The first 7 rows are patterns. Each new row is the sum of 2 different patterns, raised or lowered, with some noise. Before adding, each is slid sideways (what falls off one end comes back at the other) and multiplied by a number that may be negative. Names go in the order of the patterns.
Known rows, each followed by the names of its patterns:
[-10  -7   1  -1  10  11  -8   4   5  -7   0  -8  -6 -10  -7  10   7  -8
  -3  -2   5 -10 -11  -7  -1   6  -8  -4  -1   6  -1  -8  -3 -20   1   1
  21  -5  -4  -4   7   8 -19  11  13 -11 -13  -2]
fiter
[  2  -3   3   0 -21   4   3   3   1   4   2   6   4   3   1   1   2 -20
  -6   3   0   0  -2  -1  -3  -3   3   7  -2   2  -2  -3  -1   0   1  11
 -13 -14  -6   0  10  -4  -4  -7 -10  -8  -1 -15]
Pifa
[  2  -2   1  11  -3  14   6  -1   0  -3   4  10   3  12   0  -6   1  -6
  -7   0   5 -21   0   3  -4   1   0  -9   2   1  -3   4   1  -3  14   2
   4   1   8   6  -5 -14  -4  -2  -1  21   2   8]
bet
[-14   0 -13  14   2  -5   0  -3 -12  -5   3   1   8  -2  -2 -11   6  14
   0   1  21  -3   5   9   4   5   3  12   5   6   4  -7  -3   5   1  -4
  -4  -2   1   2   4   4   0  -5   6   4   8   9]
Vero
[  0  21  -4   1  -1   2   4   5  -1  -2   7  -3  15   2   0  -5  -8   2
   2  14  21  -1   3  -1 -11  -6   2  -5   0  -1   7 -11   1   5  -6   2
  14  -3  16  -1  -1   1   5  -5   0  -3   2  -6]
fegi
[  1  -6  14 -13  -7  -5  -2  -6   1  -3 -17   0 -21  19   2   2 -17  14
  -3   9   2  -2  -4  -9   4  12   7  -1   2   5   0  -7  13   5   5  -6
  -6   6  -1   0   2 -17  -3  -2   6   3  -1   1]
buga
[ 21 -18  -8  -2  -1  17 -19  -2  -1  -6   8  -3  -9 -21   0 -11   0 -18
  14 -12  -6 -20  21   3  14  -3  -7   2   6  -2   0   0   2   0  -4  -1
   2   4  -3  -7  -3  -1  -3   6   4  -5  -4   3]
Nukul

New rows, each followed by the names of its patterns:
[  8   9  14  27  -9   7  13   9  14  14 -10 -10  14   9  21  -5  25 -12
 -13  -5  29  16  37  16   5  18  20  11   6  25  16   7  16  11   2  21
  -5   9  13  12   5  24  18  12   6  21  33 -23]
fegi Nukul
[  4   6  13   6  -9  -1 -12  10   4  -2   9 -12 -20  -8   4  11   3  -3
  -7 -16   0  11  -8   2  18   2   4  -6   5   6   5  11   7   6   8  -2
   1   5   2   0 -16  -5   4   2   4   3   1  -4]
Pifa Vero
[16 33 10 16 -7 10  2  9  1  0 48  2  4 24 22 11 28 13 22 15 -2 -2 15 10
 13 18 20 17 10 22 12 -6  4 21 -6 11  8 16 21 16  2  6 20 10 14  6  8 32]
fiter bet
[  4  10   4  -2   9  18   8  17   5   7   0  15  22  19  -2  13   2  14
  26  10  12   6  11   7  15  -1   6   6  16  11 -11   9  11  13  12  14
  15  16   6  17  12  16  20 -20   4   2  21  11]
Pifa Vero
[  1   0  -4  -5   2   3   0 -12 -10   3  -3  13  -1  -4 -20  -2 -12  11
   4  -3   9 -22 -10   6  11   7  10   1   9  -7  -8 -14   3  11 -10  -3
  -7   2  -2   2  -5 -14 -11   2  -3  -5  12   9]
fiter Pifa
[-24  10  -4  10 -15  18   1   6  -5   0  -8  12   0   9   5 -14   9   4
   7   8  13   3   4   7   6   3  12  10 -18  -3  11  22 -11  -4   2   1
  15  -9  10   0   2   8  -2  -3 -11   7   7 -10]
Pifa Nukul
[ -7 -19  12   0  -3  -4  -5  -1 -16  -7   0   2   0  -8  -3  -5  -3   6
  -6  -3 -20  -7   3  10  -6  -4 -15   0   3 -12   6   5  -8 -11  -8   2
 -15  -5  -7   3   1  -8  -2 -11  -5 -16   4  -5]
fiter buga
[-13  -9  -6  -1  -9 -12   8  -1 -10   0  -2  -7  -7   0  14 -21 -16  -5
  -8   8 -18  -4  -6 -11  -8   3  -1 -16  -3 -21  -1 -16  11  -6  -5 -21
  23  -3   8  -9 -10  15  -3 -10  -9  -5  -5  -7]
Pifa Nukul
[-19 -15 -10   3 -37 -10 -25  -3   0 -12 -31 -19 -14 -14  -9 -26   1 -26
 -12 -18  13  -8   4  -9 -15 -13   1  -8  -6 -16 -13  -5 -17 -10  -8 -20
 -14 -17 -10 -10 -13  -3  -6 -17  -5 -14   3 -28]
buga Nukul
[-13  25   6  14   0   3   6   3 -10  -2   1   1  18   1   6   6   3   1
   4  -4  12   2   5   4  -3   2  11  19  -1  -5  -3   3   8 -17   3   6
 -19   6   1  -7 -10   2 -12   5 -11   7  -2  -2]
bet Nukul
[ 18 -19 -10  -4  -5   5 -12   6   2  -9  -1  -3 -10 -17   5  -9  -3 -10
  10 -11 -13 -22  33  -3   8  -7 -12  -4   3  -8  -5  -4   0  -1  -7  11
   4  -2  -5 -10  -3  -2  -4   5  -1 -14  -5  -2]
Pifa Nukul
[-13 -13 -16  -2 -10 -12 -10 -15 -23   1 -13 -11 -15 -22 -15 -14  -2   7
   1 -10   0 -32 -12 -21 -15   9 -15 -23 -11 -25 -20 -12 -18 -11 -18 -22
 -16 -23   6  -2 -15  -6  -5 -11 -16   8  -9 -17]
Pifa bet
[ -3 -13  -9  -7 -11   7 -13  -9 -11 -14  -4   0  -2 -14 -20 -23  -3   7
  -5 -24   6 -12 -12  -9  -6 -10  -8  -4   2 -12   0   8  -4  -6   7   0
   2   7  -8  -7   2   4  -1  -1 -18 -15 -11   2]
Vero buga
[-11  18   0 -17  -6 -11  -9 -15   3  -9 -17 -11 -10 -25  -5 -24  -9  -9
 -14 -26   6   3  -3 -12 -15  -6 -28  -1  -4  -3 -11  -2 -17  -6 -11 -18
  11 -28 -17 -15  -9  -7 -16 -19 -28 -33 -12 -17]
Pifa fegi
[  7 -10  -4   1  -3 -12  -5  -6  -2 -14  -6  19  -7  -6 -12  -5   0  -1
  -1  -3  -3 -12  15  16 -18 -16 -15  -5  13  -8  15  -6  -7   2 -18 -20
 -22  -8 -13  -7 -11  -2 -13  -5 -27  14  12   4]
fegi Nukul
[ -3  -1  19  16   9   7  16  18  15  10   5  23   4   1   0  11  24  10
  25   5   1 -15  13   2  14   0   3  27 -18  -1  19  23  13  22  15  13
  13   1   0  17   7 -10  11  10  17  13  18  16]
fiter Pifa
[ -9 -15 -17 -16 -29 -16 -20 -10 -20 -23 -13  -1   2 -24 -19 -34 -14 -11
 -28 -15 -15 -27  -8 -31 -26 -27 -15 -17 -18 -37  -8 -33 -17 -23  -2  -7
   1 -15 -24   8 -10 -17 -10 -16 -13  -6 -19 -16]
bet Nukul
[ -4   8   9  -4  -2   4   6 -10   1   3   3   0  11  -1   6   0  -4   6
 -10   0   6  -2  20   7   3  -7 -10   5   2  16  11  24 -12   6   3  14
 -12  14  -4  -3   9   4   0   3 -18   2   5   1]
fegi buga
[-2  7 25 12 17 -7 22 13 31 12 15  7 17  2 28 19 23 -2 13  0  6 23 11  9
  7  6 14  9 12 14 -4  5  4 18 16 12 12 10  4 17  5  8  4 -5 17 16  9 -4]
buga Nukul
[  8   8  -7   5  -9   9   2   2   8  -2 -15  -4   3  -1  15   5  -4  -9
   9  32 -18  -5  16   0  23 -12   4   6  -3  20   4  -1 -16  -2 -10   4
 -13  14 -11  -6 -16  25   9  19   1  -8   9  11]
Vero Nukul
[ -4   2  11  12  -8   1  -3 -14 -11  -3 -13  -7  -5   4 -19  -8  -7 -18
   7   8   0  -1  -6  -3  -7   1  -1  -1 -11  -5 -17  -5  17  -3  -7 -16
  -3  -2 -14  -4 -10  -7 -10   7  -5 -16 -14 -18]
Vero fegi
[  8  -4  -3  20  13   1  -4  17  37  -6  -1   0  13  28 -12  -2   7   7
  17  21  -3 -17 -14  -1  10  -8  12 -14  16 -24  16  18  31   5   9  13
   9   5  -2  -4  15   2  -3  10   9  17   7   7]
fiter Nukul
[ -4  16   3  -6   8   7  11   6  10   9  -5   0  13  11   6  -6  19  16
  16  12 -13  10  -3  16  -2   1  12   6  12  -2   5 -17  16   6   5 -12
   3  33  -7  -9  33  15   9  20  12   6   7   4]
fiter Vero
[-4 12 11  6 15 19  6 15 16  4 13 17 12 22 -3 30 17 21 16 -5 16 11 11 16
 25 16 25 32  9 21 21 24 13 26 16 27 -6 14 11 18 27 11  3 15  8  5  9 19]
bet Nukul
[  4 -10  12  11   5   6   7  -1  -5   9   7   3  -6  24  10   9  11  -5
  25   9   7  10  -2  10  20  21   6  11   2  33  -3  26   4  23  -8   6
  -1  20  16   4   3   4  10  11  14   3   1   9]
Vero Nukul
[ -7  -9   3 -11  -7  -9   1  -7  -2 -17 -18  -7 -11   0  10 -21  -9 -14
 -18 -20 -12 -12  -1  -8  -3 -18 -24  -8 -22  -9   5 -13  -3  -9 -21 -13
  -5 -14  -8 -15 -14 -18 -18   7  -9 -10  -5  -3]
bet fegi
[ -1  -3 -17 -15 -16 -12 -24 -23 -14 -18 -12 -26 -23  -3  -9  -2 -28 -18
 -26 -14 -12  16 -13 -19 -17 -14  -4 -26   7  -6 -34 -23 -14 -37 -16 -17
 -20  -8  -8 -24 -18 -10 -25 -14 -14 -14 -25 -20]
fiter Vero
[-29  20  12   0  -4 -27  18   0  -2  -3 -12   3   4  27  -7   3 -20  15
 -14   9  -6  11 -11 -17 -29   4  13  -6  -6   2  -6  -7 -15 -13   6  -6
 -11  -4  -3   6   2   3   3 -17 -14   5   2  -6]
fiter Nukul
[-15 -29 -29 -12 -14   4  -2  -3 -10  -9 -11  -5 -17   8  -7 -15  -7 -17
 -18  -3 -20  -3  -9 -15 -12 -12 -15 -10  -9 -19 -11 -25 -12 -11 -10 -18
 -12 -16 -12  -7 -16 -11 -11  -9  -7  -4  -2  -8]
bet fegi
[ -7 -11 -23  -7  -9 -11   5 -22 -26  -4  -8   3 -13  -6 -11 -20 -30 -14
 -25 -11   7  -7  -2 -25 -10  -5   3 -14   6  -2  -7  -7 -11  -5   0  -6
 -18 -16 -14  -8 -14 -18 -10  -7 -34  -7  -1 -16]
Pifa bet
[ 22  29  12  21  15  30  11  12   7  26  -4  19   2  14  15   5   2  14
   4  17   9  16  16  -1  15  12  18  21  20  16  20  12  12  18  19  13
 -16  24  24  16  15  -2  31  11  12  23  12  14]
Pifa Nukul
[ 10  -4   3  -3  -9  -4 -11 -19   0 -16 -17  13  -5  14  -9   4   6 -13
  -8  15   2  -5 -11  -1   8   4   4 -16  -9   0  -3 -28  -1  -2  -8  10
  -9  -7 -36  -4  -5  -4  -5 -11   9 -15 -14   9]
fiter Vero
[-29  -9 -17 -18 -18 -17 -11 -13 -16 -14 -17 -10  -9 -15 -11   1 -19 -22
 -18 -12  -5 -18 -13 -11 -23 -21 -17 -29   2 -10   1 -21 -30  -6  -8  -5
  -2  -5 -12  -5 -12  -6 -11  -1 -15 -39 -16  -9]
Pifa Vero
[ -2 -22 -10   3  -2  -8  -6  -2  10 -18  -8   4  -6  11 -18  -8  -5  -7
   3   7 -23 -33  -8 -11   6 -20   4 -20 -17 -26  11 -13   8  -7  -5  -2
 -20  -1   2   0  -1   1  -4   3   0   4  -6  -6]
Pifa Nukul
[ -5 -14 -19 -13 -15 -17  -7  -9  -6 -10 -21 -12 -12   1  -9 -19 -30 -23
 -19 -14  -4 -10  -8  -8 -13 -27  -1 -13   2  -7 -10 -12 -10  -6  -1 -10
   0 -13 -33 -15 -16 -19 -12  -8 -32 -15 -12 -13]
Pifa bet
[-19 -19 -12 -13 -16 -26  -1   5  -8 -16 -22   1 -11 -10  -6 -16 -13 -10
   3 -15  -2 -10  -1 -21  -6 -16   9 -17 -11 -20 -18  -6 -11 -12  -5  -7
 -11  -3 -13  -7 -14 -13  -1 -13 -10 -11 -12 -14]
Pifa Nukul
[  3   8  -7 -14  -8   1   3   0   0   6  -9   2  -2   7   6  -7   2   0
   6  13   1   0 -10   8   5   9  -9   7  -8  14   9  15   8   5  -2   0
  18   2  29 -21  -9   0  18 -24   8 -11  -4   1]
Vero buga
[  0  11  -6 -12  -2   8 -11   4   0   7   0 -17   2   2   8  -2  -5   0
   5   0   9   6  -3  -2 -10  17 -14  -6  -2  -1  14 -19  -3   1   0   7
  -1  -9 -20  -1  -7   2  -5   7 -20  -8 -18  26]
Pifa Nukul
[ 8 11 12 17 17  1  9 23 27 12 10 14 13  5 11 16 11 13 11  7  7 20 22 13
 13 15 25 30 25 13  7 19 23 24 27 24  9 24 14 15  7 10 34  8 12 11 16  7]
Pifa Vero
[17 15 15 14 20 15 36 28 13 12 13 21  6 13  7 12 11 15  0 10 15  9 12 21
 25 26 10 13 13 19  9 15 13 12  2 14 25 13 15 13 14 15  8 23 23 22 12 14]
Pifa fegi
[  2   9  22 -15  -1  -1  11  18 -16  -5  -6  -3  12   9   9 -18   4  -9
  -7 -20  16 -14  -3 -18  26  -2  12   4  -9   6  19  -1  12   2   1   1
   0  -3   3   3  -2  -9   0  17  -4   8   3   0]
fegi Nukul
[ 18 -20  -8 -11  -5 -14 -11  -6   6  -5  -3  -5 -24  11  -7  -9  -1  -3
 -11   0 -12  -6  -4  -9   2 -11 -11  -3 -13  -5   1 -14  14  14  -1 -10
   7   0  -3   7   4   3   5   7  -6   2 -11  -5]
Pifa bet
[ 26   5  29  18  12  15  19  12  13   8  15  10  17  34   5  12  12  14
  23  23  10   9  24  28  14   9  13   9  21   0  16  26  31  20  16   6
 -13   7   8   9  -1  23  10  -2  -1  36  11  27]
fegi Nukul
[  2  -8 -16 -26   3 -13  -6  -9 -26  -4  -4  -6  -5 -27  -2  -5  -8  -9
  -1  -3  -6 -10  -6  -8  -7  -1 -23 -16  -9  -5  11 -24 -14 -11 -12   9
 -16 -10  -6 -15  -4 -11 -15 -25   3 -27 -19 -26]
Pifa Nukul
[-15  -6 -16  -9 -12 -32 -15 -24   2 -16 -17 -26  -6 -15  -2  -9 -15 -22
 -15 -10   1  -3 -28 -12 -21  -4 -18  -8 -10 -14 -30 -23  -8 -14  -7 -14
 -27 -24 -11   0 -11 -14   2 -17 -15   3 -22 -14]
Vero buga
[-17 -14 -10 -17  -7   1 -10   1 -10 -15  -3  -3  -6  -2 -24 -12 -26   1
   6 -18 -10 -14 -19 -12  -4 -13  -4  -8 -14 -11  -2   2 -14 -15   9 -11
   4  11  -9  -5 -11  -7  -8  -3  -9 -15 -12  -1]
Vero fegi
[19 14 18 25 16 27 19 12  1  7 18 22 16 21 12  6 12 11 13 14 20 -4 11 16
 11 17 23 -3  7 11 10 24 13  9 19 10 12 13  9 20  8  5 12 -4 16 33 19 21]
Pifa bet
[17  6  9 13 14 13  8  3 10  0  2 22  8 -9  5 10  5 10  8  2 13  7 16 13
  8  2 12 10 12 16 27 12  7 -4 -3  3  7 22 10 13 14 -1 10 19  2 19 21  5]
bet fegi
[-11  -1   3  11  -7  -4  -4  12  14  -9  -1   7   1  -1 -13  -9 -17   0
  12   0  -5  12  -9  -6  -4  10  14  15  -4  -4  -2  10   8   2   9   1
  -4  -1  -6  -5   2   3 -23  -3   1  -6   7   3]
bet Nukul
[  8 -22  -2  -5   7 -48 -18 -19 -10  -6 -13 -18 -12 -12 -11  -8 -14  -5
 -13 -15 -15  -9  -4   2 -21 -20 -22 -14   2 -11 -15 -34  -5 -11  -9 -24
 -25   2  -8 -11 -24 -15  -7  -1   8  -7  -1  -4]
Pifa Nukul
[ -4  -8 -15 -10   3 -16 -18  -6  -3  -6 -14  -7 -14  -8 -21 -22  -2  -2
 -11  -4  -8 -19  -7  -9  -7 -14 -14 -11  -4 -18 -17  -1  -2  -4 -13 -19
  -6 -15  -8 -10  -9   1  -3   2 -13   6 -24  -8]
fiter bet
[ 18 -10  -1   2   9  10  -1  10  18  19  10   5  -8 -10   7  10  31   5
   0  11   6  13  -7  22  25  -3 -10   6  -6   4  14   9  22  25   3  11
  31   4   8   7   3   0  11  18  17   5   5   8]
fiter bet
[21 -1 36 25  0 -1 12 24 23 10 10  5 -7 12 26 22 20 15 17  3 13 36 18 17
 30  6 22 21 18 18  1 22 16 24 20  6 12 18  9 21 -2  4  9 15 13 19 12 -6]
Vero buga
[-14   5   0  12   1   1 -15  -1   2  -2  -6   1   1  -4 -10  -1  -2   3
  -1  -4   0   2 -10  10  13  -2  -4  -8   6  -2 -10  18  11   1  11 -16
  11  -4  -1  21 -11  -2   1   9  -6   3  -8   5]
Pifa Nukul
[-15   3   2   9  12  10   6   8  -7   5  -2   2   6 -14  -8   7  -6   0
   4   4   3  -2  -1   8  -6   5   6   0   7   9   4   9   8  -9  -4   5
  10   0   5  -1  -5   0   0 -10   8  -6   4   1]
Pifa bet
[33  5  4  9 20  6 26 17 -5 14 -9 33 23 18  7 25  5 22 10  4  8 10 -2 24
 22 10 16 19  5  9 24 16 21  7  6 29 14 18 13  4 18  8  7 10 11 13 31 10]
bet buga
[ 17 -32  -3 -25   4  -4  -7   4 -12 -28 -18  -2 -10  -3  -7  -1 -29  -5
   1  -2   1   6  -7  -3   0  14   1  -1   0  -6   1  -4 -14  -6 -14   6
  -3  -6  -9   1  -5   0  12  -6  10 -17  -4  -1]
Vero buga
[ -2   5  17  15   1  38 -16   3   7  19  -5   9   4   5   9   9   4  -4
  -4  -3  -1  -5  -4   2  10  -6   1  -3   3  13   1   9   9 -13  17  -6
  15  -3  -3   4  -2 -12   0  -7  15  16   4   0]
Vero buga
[20 12 16 19  9  9 16  1 10 16 17  4  6 21 41  5 10 14 -4 24 -8 11 15  9
 10 16 -5 -6 17  7 16 -1 16  4 -1  2 34 14 29 19 10  9 38 13 13 17 16 14]
bet Nukul
[ 12  14  17   4  -4  10   0  13   5   2   1   2   9  27  -9  -1  -1  11
  -5   2   0  -6  12 -18  22  10  16  -9  15   3   1  11   7  18  -4   8
  17  21  13  -5  22  18  -6  12  10   6  -1   6]
fiter buga
